The groups are shells around one centre, one inside the other: the same stretched ball of 7 dimensions in 6 sizes.
Known rows, each followed by its group:
[ 13  -5 -35 -46 -25  30  42 -38  11  -7 -31 -12 -44  57 -30]	Q464
[ -2  13 -41 -24 -34 -15  36 -22  46 -16 -27 -15 -31  33  -6]	Q626
[  9   7 -53 -12 -48 -26  40 -13  47 -18 -34  -7 -39  26 -13]	Q717
[ 12 -15 -49 -29 -39  13  43 -31   9 -19 -32  -6 -30  44 -22]	Q464
[ 13  18 -35 -16 -27 -22  33 -33  33 -23 -42 -28 -29  44   9]	Q464
[ 10 -10 -34 -23 -48   2  24 -28  32 -12 -29 -21 -34  25 -28]	Q523
[ 10  -7 -40 -39 -32   2  22 -20  15 -13 -26  -6 -46  40 -33]	Q464
[  5  13 -34 -30 -20  10  43 -38  34 -18 -36 -25 -27  49   1]	Q839
[  3  -3 -47 -35 -39  20  52 -25  37  -7 -26  -3 -41  39 -29]	Q626
[ 15  -6 -32 -28 -44  -4  25 -30  21  -9 -30 -20 -42  35 -28]	Q371
[ 18  -3 -37 -23 -49   3  48 -36  25  -6 -34 -18 -41  42 -23]	Q371
[ 10   0 -56 -34 -34  19  54 -17  39  -9 -34   4 -52  43 -32]	Q839
[ 12  18 -50 -16 -33 -40  29 -10  38 -23 -38  -8 -44  36  -4]	Q523
[ 24  -7 -57 -13 -46   1  34 -13  39 -17 -47  -5 -51  26 -32]	Q839
[  7   1 -36 -27 -36 -25  16 -22  17 -20 -27 -16 -33  35 -14]	Q717
[ 13   8 -22 -29 -35 -14  34 -45  12 -11 -30 -31 -30  53  -4]	Q464
[ 15  -4 -41 -23 -54  -1  50 -30  31  -3 -30 -12 -44  37 -27]	Q626
[ 13  15 -39 -27 -19  -1  27 -24  38 -20 -42 -20 -42  42  -9]	Q626
[ 24  -5 -51 -21 -32   1  32 -24  17 -23 -46 -10 -42  43 -19]	Q839
[ 10   6 -30 -32 -24   9  28 -34  27 -15 -35 -25 -35  45 -13]	Q371
[  9 -12 -62 -30 -37  13  34  -7  34 -19 -33   9 -47  29 -39]	Q626
[  8 -11 -59 -34 -38   2  29  -6  26 -16 -27  10 -50  32 -40]	Q464
[ 19  16 -39  -5 -39 -39  31 -27  33 -24 -44 -26 -31  37   7]	Q523
[ -5  -5 -51 -38 -31   2  31 -13  29 -19 -20   2 -35  34 -25]	Q626
[ 11  -9 -45 -25 -43  15  40 -26  35 -12 -33 -12 -38  31 -29]	Q717
[  5   5 -42 -17 -38 -35  17 -18  28 -26 -29 -16 -28  29  -5]	Q626
[  8  -4 -26 -36 -27   4  28 -45   2 -18 -27 -27 -22  52  -8]	Q717
[  3 -13 -47 -42 -20  17  20 -22   8 -26 -27  -4 -30  43 -26]	Q839
[ 10 -22 -53 -35 -45  17  27 -13  22 -13 -26   5 -47  28 -49]	Q523
[ 14   6 -45  -9 -41 -30  28 -22  31 -25 -39 -19 -30  32  -2]	Q717
[ 10  12 -27 -14 -41 -32  21 -30  35 -17 -33 -32 -31  32  -2]	Q464
[  4  -5 -60 -23 -46   5  44  -8  51 -14 -30   5 -43  22 -32]	Q523
[ 28 -10 -38  -7 -59 -15  31 -31  24 -13 -42 -23 -39  28 -23]	Q523
[ -2   2 -49 -40 -18  -1  24 -14  24 -24 -26  -1 -36  42 -18]	Q717
[ 14  16 -42 -16 -34 -24  39 -26  36 -18 -40 -19 -37  42  -1]	Q717
[  8   7 -45 -13 -42 -16  35 -21  45 -19 -35 -16 -33  27  -9]	Q371
[  8   5 -25 -35 -22   0  20 -37  17 -17 -30 -28 -30  47 -10]	Q626
[  9   2 -39 -14 -46 -21  27 -23  37 -17 -32 -21 -31  26 -12]	Q371
[ 20   6 -47 -10 -51 -15  50 -26  40 -12 -42 -15 -42  35 -14]	Q839
[ 12   4 -40 -33 -29 -10  29 -24  17 -17 -32 -11 -42  47 -17]	Q371
[ 25   3 -53 -10 -43 -25  24  -9  37 -20 -46  -8 -52  27 -23]	Q839
[  2   1 -41 -30 -43 -25  31 -19  24 -12 -19  -6 -38  36 -19]	Q523
[ 10   0 -49 -25 -44 -20  43 -21  20 -15 -27  -2 -39  42 -16]	Q464
[  1  -1 -48 -44 -22   8  41 -25  13 -17 -24   0 -35  53 -18]	Q717
[  6 -12 -43 -39 -25  15  36 -34   0 -22 -27  -8 -26  52 -17]	Q626
[  8  14 -36 -21 -27  -2  36 -30  44 -18 -39 -25 -32  38  -3]	Q626
[ 16   3 -32 -32 -19 -11  14 -32   4 -24 -36 -23 -33  51  -8]	Q523
[ 14  -8 -37 -30 -39  25  35 -31  34  -9 -36 -18 -43  34 -33]	Q839
[  4   4 -41 -29 -24   0  22 -21  33 -23 -33 -16 -32  35 -14]	Q371
[ 13  -1 -48  -9 -63 -29  42 -17  42  -9 -30  -9 -42  23 -22]	Q523
[ 11   5 -34 -37 -28  12  41 -34  24  -9 -32 -16 -42  51 -19]	Q371
[  9  -8 -42 -39 -20  14  23 -27   8 -23 -31 -10 -33  47 -22]	Q371
[ 16 -17 -23 -34 -49   5  30 -46  -2  -6 -23 -25 -33  45 -29]	Q464
[ -1  18 -48 -17 -36 -35  38 -15  46 -21 -29 -10 -31  33   2]	Q839
[  6  -9 -37 -24 -57  -5  42 -32  26  -6 -21 -15 -33  32 -25]	Q464
[ 12   4 -47 -31 -35   8  51 -27  31  -9 -34  -6 -45  47 -21]	Q717
[ 14   9 -48 -12 -34 -23  30 -20  34 -26 -42 -16 -32  34  -3]	Q371
[  0   6 -52 -24 -44 -30  38 -11  35 -16 -22   1 -38  33 -15]	Q523
[ 17  -6 -37 -24 -35  11  33 -36  20 -18 -40 -22 -31  41 -17]	Q717
[  5  -9 -27 -35 -30   7  26 -45   2 -19 -24 -26 -18  47 -10]	Q839

New rows. What belongs after each?
[ 16  18 -30 -20 -23  -4  32 -36  37 -19 -46 -33 -34  45   2]	Q523
[ 12   9 -50 -30 -32   3  47 -20  38 -11 -37  -4 -49  44 -21]	Q626
[ 13   5 -37 -18 -48 -40  21 -19  27 -14 -29 -17 -41  30 -15]	Q523
[  9 -11 -45 -38 -31   6  22 -19  13 -18 -27  -3 -42  39 -33]	Q371
[ 12 -14 -32 -35 -37   9  14 -28  13 -13 -28 -17 -40  35 -36]	Q523
[ 20  -9 -41 -22 -31   5  27 -35   9 -25 -42 -20 -29  43 -13]	Q523
[  8   4 -38 -20 -42 -21  38 -32  22 -18 -29 -19 -26  41  -3]	Q371
[ 15   9 -36 -18 -38 -27  35 -32  21 -18 -36 -22 -32  44  -1]	Q717
[ -3 -11 -63 -44 -28  15  37  -7  24 -19 -21  17 -42  39 -35]	Q523
[  8   1 -61 -29 -38   0  45  -7  42 -14 -32   8 -51  34 -30]	Q626
[  5  -5 -33 -38 -44 -11  33 -30  11  -7 -17 -11 -37  44 -25]	Q523
[ 24   6 -36  -8 -43 -25  23 -27  31 -19 -45 -27 -38  31  -9]	Q626
[  9  -1 -43 -29 -25  -6  15 -17  24 -25 -34 -12 -37  35 -19]	Q371
[  6  -1 -30 -35 -22   9  26 -40  12 -21 -31 -25 -24  49  -8]	Q717
[  0  -3 -53 -47 -12  35  47 -26  19 -21 -30   1 -33  55 -19]	Q523
[ 13   0 -50 -24 -27  -4  18 -13  32 -25 -40  -9 -41  31 -21]	Q371
[ 17  -8 -37 -19 -55 -12  28 -25  29  -9 -31 -17 -43  27 -30]	Q717
[ 10   1 -59 -18 -47  -9  46 -10  45 -15 -34   2 -45  28 -24]	Q717
[  5 -14 -48 -29 -37 -14  12 -15  11 -26 -25  -5 -31  30 -24]	Q523
[ 13  11 -33 -15 -35 -21  23 -27  37 -19 -39 -28 -34  33  -5]	Q371
[ 22  -6 -32 -21 -37 -16   8 -26  13 -20 -38 -24 -39  34 -22]	Q523
[  7  15 -52 -16 -37  -9  47 -16  58 -16 -39 -10 -42  31 -10]	Q464
[ 11  15 -33 -29 -30 -20  37 -32  21 -13 -32 -19 -38  52  -4]	Q523
[ 10  11 -31 -25 -30   1  43 -40  31 -14 -36 -28 -30  47  -2]	Q717
[ 15  12 -40 -14 -38 -37  22 -20  31 -21 -38 -19 -38  34  -5]	Q717
[  7   4 -38 -25 -25  -5  28 -33  20 -26 -35 -22 -23  44  -1]	Q717
[ 11   8 -39 -24 -21  -5  28 -31  23 -26 -40 -22 -28  46   0]	Q717
[ 15 -24 -49 -32 -41   1  22 -22  -3 -21 -28  -2 -36  38 -35]	Q523
[ 12  15 -35 -20 -31 -20  37 -34  26 -19 -38 -25 -30  47   4]	Q717
[  5  -9 -39 -36 -33  25  41 -34  22 -13 -28 -13 -31  43 -24]	Q371
[ 20 -14 -34 -26 -43  15  31 -37  15 -12 -36 -22 -36  38 -28]	Q717
[ 17  -3 -36 -30 -29  10  22 -29  22 -17 -38 -20 -40  40 -24]	Q371
[ -1 -15 -60 -36 -41  17  47 -15  29 -14 -21  10 -37  34 -35]	Q523
[ 12  -5 -47 -10 -62 -33  29 -13  37 -13 -28  -8 -41  18 -26]	Q523
[ 17   5 -35 -22 -34  -6  24 -26  35 -15 -40 -23 -43  35 -18]	Q371
[ 13 -10 -32 -40 -28  23  27 -38   9 -14 -31 -19 -35  48 -27]	Q371
[ -9   4 -50 -34 -31  -8  33 -11  40 -19 -19   0 -33  31 -18]	Q523
[  9 -22 -44 -53 -27  42  41 -35  -5 -12 -24   0 -38  57 -39]	Q523
[ 10 -11 -37 -24 -43  -5  21 -27  19 -18 -29 -18 -31  31 -23]	Q371
[  2  -8 -27 -46 -34  15  33 -38  10  -7 -17 -16 -33  48 -27]	Q464
[ 15 -18 -50 -25 -49  16  40 -23  26 -13 -33  -5 -40  31 -36]	Q626
[ 16   4 -41 -27 -33  15  49 -33  32 -10 -40 -16 -42  47 -18]	Q717
[  1  10 -41 -20 -35 -26  28 -21  35 -22 -28 -17 -27  33  -2]	Q371
[ 19   4 -32 -26 -34 -22  19 -28  14 -16 -35 -22 -42  43 -15]	Q839
[  7  10 -35 -28 -19   1  25 -30  31 -23 -38 -24 -30  42  -5]	Q717
[ 10   8 -29 -27 -33   2  42 -41  28 -11 -33 -28 -30  47  -6]	Q371
[ 18  -6 -38 -37 -32  31  54 -44  13  -7 -37 -15 -39  58 -23]	Q523
[ 16   5 -42 -25 -41  -2  40 -23  37  -8 -37 -13 -49  38 -24]	Q371
